Each cloud of rows lies close to a flat space through zero, with a little noise off it, and is much wider in some directions of that space than in others. After each cloud: how many dimensions does that space have?
(in the rows, 100 means zero)

108,117,89,100,96,118,94,89,79,98,118,139,96,78,84,118,120,104,66,111,100,101
133,102,111,86,112,124,105,88,104,108,95,87,68,70,120,98,117,82,97,93,103,74
95,122,105,99,85,134,99,135,119,94,134,101,88,69,79,99,106,108,106,83,98,81
117,116,97,88,119,101,106,90,104,102,85,95,87,86,114,112,120,85,89,97,97,78
107,75,90,83,114,95,101,85,103,97,135,98,117,76,89,100,102,90,110,87,124,105
67,92,119,119,128,81,116,128,115,117,81,88,108,142,100,93,81,105,114,107,122,126
80,124,102,121,86,92,100,142,95,72,123,124,89,120,91,95,84,106,111,103,114,111
125,79,111,93,103,126,108,87,115,113,94,80,82,74,106,93,101,100,106,88,108,83
85,116,83,90,119,51,114,125,81,57,141,107,110,125,109,93,89,69,130,91,123,116
81,80,87,110,113,81,104,92,100,90,97,94,122,120,75,96,77,122,107,104,146,153
92,109,102,83,100,105,92,101,96,109,138,125,85,92,103,93,105,93,100,105,114,89
103,111,103,92,101,90,107,115,116,89,128,91,78,98,116,91,101,82,121,84,115,73
99,95,94,114,98,98,113,102,91,89,109,87,103,109,93,94,95,107,98,98,110,123
96,98,95,86,105,102,97,99,68,103,99,124,116,103,93,101,97,98,99,110,80,115
105,96,104,106,81,114,99,91,75,104,100,123,79,111,105,88,88,112,92,113,100,107
98,93,135,102,116,113,106,137,132,113,113,80,77,92,114,87,95,83,130,88,112,76
113,85,104,107,100,107,102,100,102,99,110,93,108,86,96,105,105,91,99,94,93,94
108,102,102,107,94,105,73,87,112,92,98,103,98,81,92,108,107,103,94,103,124,109
121,107,96,102,94,112,85,89,107,84,90,88,98,73,97,109,113,96,94,94,101,100
106,114,102,107,101,96,89,94,104,90,74,90,93,102,107,105,105,98,95,105,105,108
102,94,96,76,103,98,98,96,112,108,162,94,103,72,104,95,121,75,108,81,106,72
104,118,93,120,87,93,107,112,92,79,104,115,93,109,100,110,100,100,90,101,95,94
101,110,88,90,101,85,102,84,112,97,106,114,89,99,108,106,104,98,96,98,116,77
88,123,98,106,88,112,86,101,91,101,87,121,93,105,90,102,99,121,83,116,101,117
	12

102,110,115,96,72,113,104,97,99,115,103,113,108,106,90,126,113,96,103,79,91,92
83,65,123,97,122,136,101,96,116,99,95,113,99,78,74,98,92,83,134,75,102,100
111,107,134,96,62,110,120,87,123,130,94,121,106,103,73,128,99,102,114,51,95,88
115,126,74,109,95,61,96,103,86,95,105,89,91,115,124,87,99,123,70,132,108,97
124,153,54,104,87,29,95,117,71,102,104,66,98,138,149,94,114,132,38,150,90,112
92,92,153,92,64,157,114,88,118,124,100,138,121,89,54,148,114,78,137,38,88,81
91,89,97,103,112,120,89,100,91,87,104,106,102,93,100,103,107,92,108,113,105,100
91,86,88,99,133,100,95,109,92,89,94,83,99,97,108,88,102,95,98,115,96,115
100,94,87,95,129,75,101,106,106,93,87,75,91,99,111,72,87,106,92,109,97,121
99,92,117,102,94,112,105,87,114,106,100,116,101,93,87,100,91,98,118,81,108,92
92,79,99,95,126,107,101,105,108,95,91,88,97,88,97,88,92,90,106,96,92,115
103,117,114,104,52,120,100,88,94,114,115,127,114,104,88,135,116,98,105,86,101,75
105,102,110,90,100,90,112,98,112,116,87,86,97,105,94,98,93,111,96,76,88,112
98,100,111,106,81,115,97,83,105,100,109,124,101,92,85,104,99,96,115,95,120,80
105,111,76,110,107,77,88,102,86,85,107,96,89,106,123,84,100,112,82,136,114,101
108,121,158,98,25,137,121,74,121,145,104,148,117,108,56,159,111,94,125,29,96,66
100,99,99,96,104,94,106,101,100,102,93,94,98,102,98,97,97,103,94,96,96,104
109,110,70,96,129,57,100,113,96,92,89,65,90,109,129,68,89,116,72,124,97,119
91,91,83,102,123,106,89,115,84,86,104,90,105,99,114,97,109,94,95,121,97,108
104,121,98,111,53,117,90,93,77,100,128,131,112,108,102,134,124,97,92,116,107,76
101,86,120,97,97,112,109,86,118,107,93,112,98,90,81,95,85,94,124,73,107,97
101,103,95,102,110,91,99,99,103,95,96,96,92,99,107,88,94,105,94,110,104,103
93,75,109,97,129,107,110,93,127,96,86,95,91,86,87,76,79,94,119,81,105,103
101,110,83,98,94,98,90,112,77,93,109,97,107,108,111,114,120,98,88,124,94,100
	4

51,83,98,60,107,111,92,132,81,95,91,78,60,77,91,77,87,103,140,123,159,101
146,107,83,150,82,101,124,60,126,70,94,126,83,120,74,121,106,122,68,120,79,111
80,124,89,67,83,106,99,89,102,133,97,125,73,54,134,122,85,60,76,109,94,94
71,65,60,90,107,120,70,149,90,99,64,93,80,134,83,99,86,102,115,96,85,65
97,107,109,88,110,127,127,94,97,75,88,124,82,102,77,113,107,118,100,121,96,113
129,98,118,153,86,91,109,86,125,58,105,148,71,79,74,130,129,98,60,130,83,94
157,97,106,134,106,94,98,106,87,56,116,127,125,136,78,105,112,107,84,104,68,57
119,116,82,97,90,123,75,90,77,102,98,80,80,83,117,112,110,89,109,90,120,104
78,81,113,111,94,126,111,98,104,95,101,82,81,57,112,103,102,100,106,111,130,89
97,117,127,93,113,94,132,97,84,99,106,88,86,116,92,106,135,100,126,111,136,118
116,101,48,110,107,115,78,132,139,114,100,120,123,94,103,67,114,140,85,91,99,133
129,92,127,105,136,74,76,119,74,99,96,111,102,93,115,97,124,71,111,80,103,73
79,99,87,79,99,115,78,110,97,105,82,92,86,91,97,96,91,52,119,106,61,86
103,94,50,81,66,126,121,129,102,117,80,109,70,102,135,104,79,120,116,109,111,98
69,106,106,98,64,144,110,91,100,88,109,97,68,60,93,148,117,127,104,111,123,102
135,104,100,110,105,92,71,73,143,111,109,99,100,76,100,111,110,90,98,103,108,100
137,130,62,81,92,88,84,63,137,134,96,84,115,83,101,80,96,104,110,90,44,147
120,112,74,104,68,105,113,112,109,109,98,102,117,75,103,103,84,109,84,110,93,111
45,76,86,61,105,122,91,111,102,120,114,61,115,125,135,52,85,111,101,88,117,105
82,78,121,68,83,102,121,113,87,61,85,107,95,109,71,109,101,106,130,101,140,93
94,64,114,127,90,76,97,135,105,111,102,94,126,94,122,98,97,84,114,78,112,55
123,102,67,110,77,107,108,100,103,113,94,102,55,71,126,117,109,99,113,109,125,80
98,155,84,56,120,101,93,74,58,161,113,78,116,73,131,108,99,81,70,82,56,96
113,131,60,143,131,110,96,102,75,100,111,94,111,112,90,65,115,118,104,84,132,123
	19

78,103,113,62,63,94,58,142,129,111,90,106,79,81,86,92,90,89,77,130,77,84
61,111,111,54,50,85,71,147,128,101,83,112,73,66,82,89,93,96,93,124,61,92
75,80,97,55,94,109,36,140,140,137,102,94,68,101,92,82,67,107,41,156,103,118
120,106,100,137,134,108,144,60,70,80,115,94,122,121,118,101,105,96,130,63,110,100
129,100,108,125,124,105,119,77,78,90,103,104,113,119,103,102,110,100,118,86,107,97
73,84,101,59,70,108,43,142,141,133,79,93,76,90,82,94,73,95,44,153,101,113
64,113,112,69,54,87,64,149,126,114,86,109,75,74,90,90,99,88,94,114,77,88
114,145,115,146,77,80,169,84,61,37,103,128,135,93,112,110,131,86,166,29,75,67
116,115,95,127,98,89,153,74,73,70,104,97,114,113,110,119,126,103,132,64,100,96
100,120,110,92,75,86,117,102,95,79,102,117,100,84,104,94,114,99,131,76,79,91
111,93,85,120,139,118,114,77,90,107,106,98,108,114,109,103,103,110,87,96,117,109
96,91,85,74,94,104,66,122,126,123,97,92,83,103,92,92,84,107,76,131,105,100
72,141,122,82,40,75,107,121,102,64,91,129,98,71,88,98,123,80,131,77,52,82
89,101,114,89,82,100,89,119,108,97,107,107,98,92,95,96,94,89,107,107,87,87
107,127,114,131,90,78,146,79,74,54,97,122,117,94,117,101,128,93,146,49,75,78
104,88,88,89,120,116,74,99,122,125,103,86,96,109,97,95,84,112,60,124,116,123
81,96,107,69,80,105,62,128,123,114,88,100,88,87,101,92,82,97,73,127,97,109
75,103,108,80,75,96,74,124,109,108,94,99,89,87,102,94,92,98,85,111,96,104
83,75,91,72,106,116,57,122,130,126,100,87,81,104,89,91,67,101,48,151,118,114
84,120,117,98,81,89,110,117,91,86,100,106,99,84,107,104,105,88,120,89,78,83
95,83,99,71,94,115,75,113,113,126,96,88,82,100,86,97,89,100,79,136,100,113
156,90,71,168,173,113,164,14,53,92,125,87,141,149,124,117,115,114,132,51,141,109
125,114,104,144,116,88,150,60,67,70,103,110,116,109,117,103,125,102,143,49,96,88
112,111,106,122,116,110,120,83,79,83,103,96,122,103,107,100,106,103,114,72,100,99
	2

79,115,119,109,89,105,107,92,84,103,118,101,80,117,88,117,102,84,78,103,83,114
121,109,94,114,118,117,117,81,118,91,127,105,138,118,114,103,126,111,120,132,107,96
143,123,93,99,100,136,126,53,133,141,83,38,119,106,97,136,129,114,105,146,111,111
144,130,127,103,108,89,130,104,134,116,35,78,92,116,66,91,89,119,148,128,106,112
98,80,86,92,92,73,97,127,81,124,88,93,80,102,78,92,90,90,72,108,94,66
103,132,94,97,80,93,117,62,80,114,158,63,133,50,125,101,146,97,62,98,150,132
109,112,93,90,99,83,72,82,95,96,102,117,118,88,64,81,120,90,115,98,105,94
141,81,70,113,110,107,119,111,120,101,106,91,147,119,48,88,149,96,116,157,117,101
74,44,103,98,90,86,97,118,109,62,91,124,85,116,100,79,109,105,100,97,75,51
63,77,103,132,99,101,144,111,85,118,122,102,95,128,96,134,82,93,95,94,144,137
80,89,122,92,61,84,125,122,109,103,57,38,100,64,76,80,77,113,93,93,102,118
118,164,135,105,127,93,97,55,113,98,108,120,107,105,137,86,99,126,152,105,94,78
105,83,108,97,95,98,106,119,103,92,74,116,91,118,93,124,60,89,97,78,117,142
79,113,143,132,101,110,152,100,122,95,68,87,56,140,76,105,110,111,134,124,78,111
85,91,104,104,95,73,105,93,88,119,95,103,80,114,72,95,104,96,99,108,106,69
99,104,103,93,81,80,113,88,86,112,116,89,118,77,93,104,106,91,83,86,149,135
57,93,112,113,89,112,101,90,89,83,105,113,69,103,82,109,119,84,98,72,98,127
100,119,81,82,96,100,70,123,88,118,88,59,115,45,97,66,80,110,94,97,76,79
71,88,93,103,105,94,81,106,86,103,118,108,108,104,107,89,74,105,103,96,79,57
31,57,98,122,109,84,107,113,83,92,102,135,49,114,123,89,106,109,113,72,110,51
108,69,106,85,101,71,88,112,105,89,82,133,75,125,112,95,79,99,91,94,83,51
110,123,98,123,144,121,120,110,113,92,106,106,78,113,157,91,132,131,130,125,83,60
113,109,97,107,122,131,84,135,95,67,122,134,80,133,112,100,108,81,81,124,25,82
93,112,134,115,99,69,139,116,108,99,82,89,96,101,100,73,87,123,128,108,107,92
	12
